The rows come from 5 hidden closed curves, with some noise, and rows from the same curve form a group. Each curve winds through 6 dimensions. The rows are also pushed far along 4 directions, which tell nothing about the answers.
Some rows, each with its group after it:
[ 11 -27 -18   8  37  20   2 -22  -3  10  32 -16 -31   6  12   4 -17] => k630
[ 18  30 -48 -23  38 -18  34   1   9  29   1  35 -16  -9   4 -27 -29] => k431
[ -9   8 -25 -11 -30 -10  13  25  14  29   4  -9  18   0   2 -11  -1] => k431
[ -1 -16  13   7 -22  13 -26  17  -3 -10   0 -18 -13  -3  -3  18  12] => k119
[ 17  21 -36  37  -8  14  17  11   1  20   1  -2   9  33  -8  -4  11] => k630
[ -4  18 -39  25  -3 -12   7  19 -20  23 -20  -7  26  28 -14  15  22] => k119
[  7 -40 -25  40  -6  10  -1   0  -8 -11   8 -28  21  43 -12  14   8] => k119
[ 11  17   8 -20  32 -17  27   1  27  18   0   4  -7 -36   3 -13 -27] => k667
[  2   4  20 -44  -8 -15   5  25  15   4  -5  10  21 -52  -5 -25 -12] => k749
[-28 -33  -8 -24 -65   4 -14  26  19   3  -2 -12  20 -11  14  -1  17] => k431
[ 19 -49  40  41   8  33 -20 -22   0 -43  44 -28 -19  -2   8  19   7] => k630
[  9  -8   2  36 -10  -7 -10  -4   1 -20   6   6   4  33  -5  18   7] => k431
[  5  -1 -42  -7   7 -19  44  27  41  33   7 -18  -8 -24  12  -4 -18] => k667
[ 15   9  18  39 -27  19 -10 -15 -20 -13   2  11  45  49 -20 -10  19] => k431
[ 10 -19   6  28   8  27   0  -4 -10   7  23 -40  12  12  -9   4   0] => k667
[ 13  -1  46  19  24  21 -27 -25 -23 -13  11 -10  20  22 -24  -2  -7] => k667
[-18  -6  27   3 -26  -4 -22 -28 -19 -26 -32  23  42  42 -17  -1  14] => k667
[  9  14   4  -3  12 -18   0 -10 -10  12 -21  22  32  15 -19  -2  -8] => k431
[ 13  54  20   0  25 -18   2 -21 -32  21 -41  30  23  28 -32   0 -11] => k119
[  8  43  25 -27  -6 -21  -3   3  -2  10 -20  43  27 -18  -9 -20  -3] => k630
[ 19  13   2 -31  37  -9   6   9  -3  -7  -3  24 -12 -44  -6 -21 -18] => k119
[  2 -12  17   9 -14  -6   3   6  17 -21  13  -7   7  -8   5   1   2] => k667
[-21  -5 -20  -5 -46  12  13  15   9  23   4 -18   4  -1  18  -4  16] => k749
[-17 -21  24 -58  26   0 -21  -1  26 -32   9  11 -35 -58  13 -21 -20] => k749
[ 16  -8  -7  67  52  34 -12 -21  -9   6  36 -34 -20  33  -4  29   8] => k119
[-13 -50  -2   0 -52 -10   0  32   4 -26   8 -23  42 -15   5   4  20] => k630
[ 11 -18  -5  34  20  17  -1 -27  -2  -9  24  -4   6  32  -3   2  -4] => k749
[ 14 -21 -42  46  -9   0  12  16  10   1  27 -20 -14  25  10  23   8] => k431
[  2 -28 -28  -8 -14  25   4  31  26  20  46 -36 -29 -33  22 -12  -6] => k431
[ 15  34   4 -14   8 -36   9   6 -13   1 -17  42  25  -5 -11 -12  -5] => k667
[ 24 -42 -45   3  11  15  21  35  22  -1  38 -29 -32 -50  18  -3  -4] => k119
[ 13  19  39  13  38  24 -15 -43 -17   5   1   7 -10  18 -13   0 -12] => k119
[ 25  46 -21  19   7 -37  32   1   4  29 -27  39  22  22  -9   4  -6] => k431
[ 13  31 -20  13  35   4   0  -1   7  20   6   7 -47   9  -1   7 -14] => k119
[ -4 -17   3  -9   2   3   0 -23  -7  -4  11   8   4   5   8  -7  -7] => k630
[-10  24  29   2  -7  -8   2 -21  -4  -2 -14  21  42  12  -6  -9  10] => k119
[-20 -26   0 -42 -31 -26 -11  23  11  -3   1   6  18 -29   8  -5  -3] => k630
[ -5  12   3 -22 -24 -29   5  21   3  11 -31  13  14 -15  -6   4   1] => k119
[-22 -39  13 -33 -52   1 -18  14  -5 -12 -13  -2  53 -17  -4 -13  17] => k431
[  3  23  62  12  55  17 -33 -50 -19 -12  -1   6 -23   9  -9  17  -6] => k749
[ 15   3 -44  15 -16 -15  35  29   7  42   2 -13  33  11  -6  -4  -4] => k749
[-37 -22   4 -69 -36 -12  -4  24  20 -21 -15   9  18 -45   9 -33  -1] => k749
[-17  -5 -43  -2 -77   1  41  30  18  26  -2 -12  31  -4  22 -12  26] => k749
[  9  29  31  17  58   9  -9 -38 -19   6  -5   5 -20   9  -8  14  -7] => k749
[ -9 -59  -7 -26 -20  15 -29  22  19  -5  42 -28 -29 -43  26   5  -2] => k630
[-34 -11  44 -43 -37  -1 -15  -3 -10 -23 -27   1  38 -24  -5 -18  12] => k630
[  0  27  10 -18   7 -36  29 -17  12  -6 -18  41  14  -5   6 -12 -14] => k630
[ 12  38 -11   8  36 -15  31 -20 -12  42  -7   4 -15   7   2  11 -18] => k630
[ -2   7 -38  -3  -3 -30  23   5  -4  20 -31  17  45  28 -17  -7  -4] => k667
[-19 -30  19 -31 -24  20 -13  13  27  -6  27 -20 -30 -62  35   1  10] => k749
[ 11 -10 -44  17  -2   5  27  32  -2  27  40 -44 -24 -23  20  11   4] => k431
[ -4   7  57 -17  -1  28 -26 -14   0 -34  -2   6 -13 -11  -9 -24  -2] => k749
[ 26  -1  54   7  54  22 -44 -30 -21 -23  23   6 -14   3 -21  -3 -18] => k667
[-15 -31  35   2 -80   0  -3  20   3 -39  -2 -13  59 -16   4  -5  38] => k667
[-19   2 -21 -37 -30 -24  11  31  22  17  -4   3   5 -28  14 -14  -3] => k667
[ 12 -11 -23  45  16  26 -11 -23 -29  -7  22 -12 -21  52  -1  15   8] => k431
[ -9  13 -32 -30 -20   4  33  19  26  27   4   0 -19 -37  26 -25  -4] => k749
[ 19 -17 -46  44  19  13  -2  -3  -2  31  38 -25 -30  39   8  25  -9] => k630
[ 13 -15 -14 -20  21  19  -4  27   1   3  19 -17 -35 -58   8  -2  -1] => k119
[ 10  -4 -26  55 -16  19   1  -2 -13  17   3 -22  -3  49  -2  32  20] => k667

New rows. What belongs after each?
[  7 -37  -3  25  10  33  -8   8  10 -14  44 -36 -15 -26  14   8  20] => k119
[ 11   4  -2  21  -6  -4   0  10   6   3   0  -6 -11  10  -4  18   1] => k119
[ 18   1   9  32  14  -4  -6 -14 -18   6  -5   1  27  33 -21  16   0] => k431
[ -4 -19   3 -18 -18   8 -13  28 -10 -17   0  -8  17 -39  -3  -8  21] => k119
[ 11  46  64  16 -12   2 -20 -31 -33 -22 -10  36  27  33 -18  -6  11] => k431
[  8  -7 -40   4  -3  25  20  28  26  11  21 -21 -29 -24  14 -12   5] => k630
[-22 -35  -2 -30 -43   7 -13  15 -10 -39  18  -1   0 -29  21 -13  17] => k431
[ -2  15 -20  12 -31 -16  30  17   6   9 -10   6  41   7   3  -5  20] => k119
[-17 -12 -42   1 -28   6  33  10  -3   8   6 -23  -3  -6  25  -2  15] => k667
[ 23 -17 -44   6  23 -14  31  19  21  16  11 -12 -24 -18   8   7 -19] => k119
[-12 -31 -41  41 -19  15  10  17  -3  13  15 -44  33  20   5  17  34] => k119
[ 22  -2  11  31  30  38   2 -30   4 -12  33  -4 -32   8  11  -3  -4] => k749
[ 25  14 -25  43  54  12   0 -29 -23  -5  27   4 -43  48  -3  12 -14] => k431
[  5 -12 -11  13  24  25  14  -7   0  -5  20 -21 -25 -19  14   3   7] => k749
[  8 -12 -14  31   1   5  -2   0 -20 -23  28 -14 -16  20   6  14   9] => k431
[  1  15  26 -33  20   0 -25   4  13  -8  -1  18 -42 -38   5  -3 -10] => k119
[ 12  18  21  38 -16 -20  -3  -9 -14  -9 -28  15  35  54 -25  20   7] => k119
[ -4 -12 -17 -41   8   1   1   5   7 -13  18  19 -24 -36  17 -26 -12] => k431
[-12 -17  -3  25  -2  13   0  -7  -3   4  10 -23  26  13   3   8  21] => k119
[  1 -47  -3  14   6  45 -28 -12 -14 -31  44 -24 -41   2  17   3   7] => k431
[  1  13  24  36 -28  24   2 -23 -15 -19  -4   5  30  46 -10  -8  20] => k749
[  0   5 -21 -14  19 -12  20   7  17  -3  22   1 -35 -24  21  -9 -17] => k667
[ -1  33  25 -33 -29 -11   7  12  -3   0  -4  29  21 -32   5 -31   4] => k431
[-14 -23 -10   4 -37  18 -15  -1 -16  -6   4  -8   0  15  10   6  21] => k431
[-36 -10  35 -21 -61  11 -27  -5 -11  -8 -17   1  45  13  -4 -12  23] => k749
[  7 -19  45   9  53  36 -49 -22  -4 -30  31 -12 -28 -21  -3  10   4] => k119
[ -9  16 -33  40 -25   4   1   4 -19  13 -14  -7  23  66 -15  11  22] => k119
[  4  13  -6 -27 -18  -5  -1  17  12  23   5  18   2 -29  12 -14  -1] => k630
[ 19   9 -35  44 -22  -4  13  19 -19  22   5  -8  19  32  -6  19  17] => k667
[ 34  31   6  24  47 -21   8 -16   2  14 -12  16 -24  23 -16  20 -27] => k119
[-14  16   0 -39  11 -26  10 -16   1  -7 -29  41   6 -11   2 -19 -13] => k667
[  1  28  14 -49  16 -24   2   7  -1  22 -29  24  -9 -44  -4  -6 -19] => k119
[ -5   8  18 -10   9 -13 -15 -17   9   4 -25  23  14  21 -16  -1 -14] => k667
[ 11  13  -1 -13  59  -3  11 -32  -5  20   5  10 -30  -7   2  -4 -32] => k630
[ 13  42  13  25  66   5   8 -38 -18  19 -12   0 -27  35 -18  13 -22] => k630
[ -7  -2  -5 -50  30  -6  13   0  15 -16  21  13 -50 -58  30 -23 -24] => k667
[ -4  36  28 -16  20  -4   5 -21 -18   3  -3  11   0  -4  -4 -14 -12] => k667
[ -2  27 -19  -9   8 -19  39  -8  -1   8 -20  28  21  -2   3 -18   0] => k749
[ -8  21  42  19  14  -4 -13 -43 -18  -3 -18  16  45  40 -19   4   6] => k119
[  7  24 -40  -2  65 -20  34  -4  19  24   2   3 -52 -24  17   8 -21] => k749
[ 16  23 -15   3   0 -18  15   3  17  19  -9  28 -11  -3   7   6  -3] => k431
[ -5 -23  10 -12  -1   4 -11   7  29  -4  10 -12  -7 -16   2  -2 -11] => k667
[ 25  -8  39  26  29  23 -18 -38   0 -17  29  10  -4  22  -7  -4 -13] => k749
[ 11  19  -2 -13  27 -34  10   5   2  -3   4  21 -15 -25   7   1 -14] => k431
[ -4 -29 -41  21 -21  20  -3  18  11  32  19 -40 -15  16  11  19   7] => k431
[ -3 -10  32   1 -50  -8  -9  -4   0 -15  -5  15  66  17 -11 -17  11] => k749
[ -5  11 -55  16 -49  -6  30  20  -8  32 -11  -4   9  22  13  10  24] => k431
[ -6  24 -36  -4   5 -10  37  19  18  23 -17 -12 -13  -8   4  -4  -5] => k630
[ 10  -3 -40   4 -42   1  33  28   7  19   6   0  34  -3   4 -19  13] => k431
[-21 -15  -5 -24 -36   6 -13   4  -3   1  -5   2   1  -6  12  -1  14] => k431
[ 10  23  32   4  18   4 -25 -12   2 -11  -3  17 -28   5  -8   7  -7] => k119
[  2  -3  -9  50 -40 -14  20   8  -5 -14  -2 -11  44  46  -8  11  22] => k667
[ -3 -21 -55  -4   7   9  29  23   4  26  10 -35 -10 -15  10  -4  -3] => k630
[  0 -16 -10  17   4  22   1 -17  -4  -1   8 -12 -24  11  10  11   7] => k667
[ -8  25 -24 -16 -16 -37  22 -12  -5  21 -23  44  41  32  -3 -16  -8] => k630
[ 22 -27 -13  58  22  22  -5   1 -13  11  38 -49 -15  23  -2  34   6] => k431
[ 24 -32   8  49   9  52 -15  10   1 -15  40 -56 -30   7  -7  12   5] => k749
[  7  24   4 -21 -10 -19  -7  15 -10  15 -10  25  10 -17  -4  -5  -1] => k667
[ -3 -20  12 -42 -11   0   7   2  28 -11  20  18   5 -50  19 -30  -9] => k749
[ 10  -2  -1  32  11  -3 -10  -9 -24  -5  -8  -2  37  48 -30   8   2] => k630
[ 35   1 -35  19  28   4  27   8  20  26  20  -1 -26 -17   9   4 -11] => k431
[ -3   8 -12  28  10  11   9 -13 -19  17  -9 -25   4  36 -10  13   4] => k630
[  2 -17 -30   7  15  16  -3   5  12  36  19 -28 -30  -1   9  15  -8] => k431
[ 17 -24 -22  55  11  37  -2  13  10  -6  30 -54 -36  22  -4  17   5] => k749
[ -6  -2  23 -14 -46  14 -19  12   3 -16  -2  15  32  -8  -5 -22  20] => k630
[ -8   7  14  -1 -51   1   2  18 -16  -2   8  -6  38  -3   1 -12  21] => k431
[ -6 -41 -10  -9  -9  22 -16   3  -2   1  15 -19  -4 -11   5   2   4] => k431
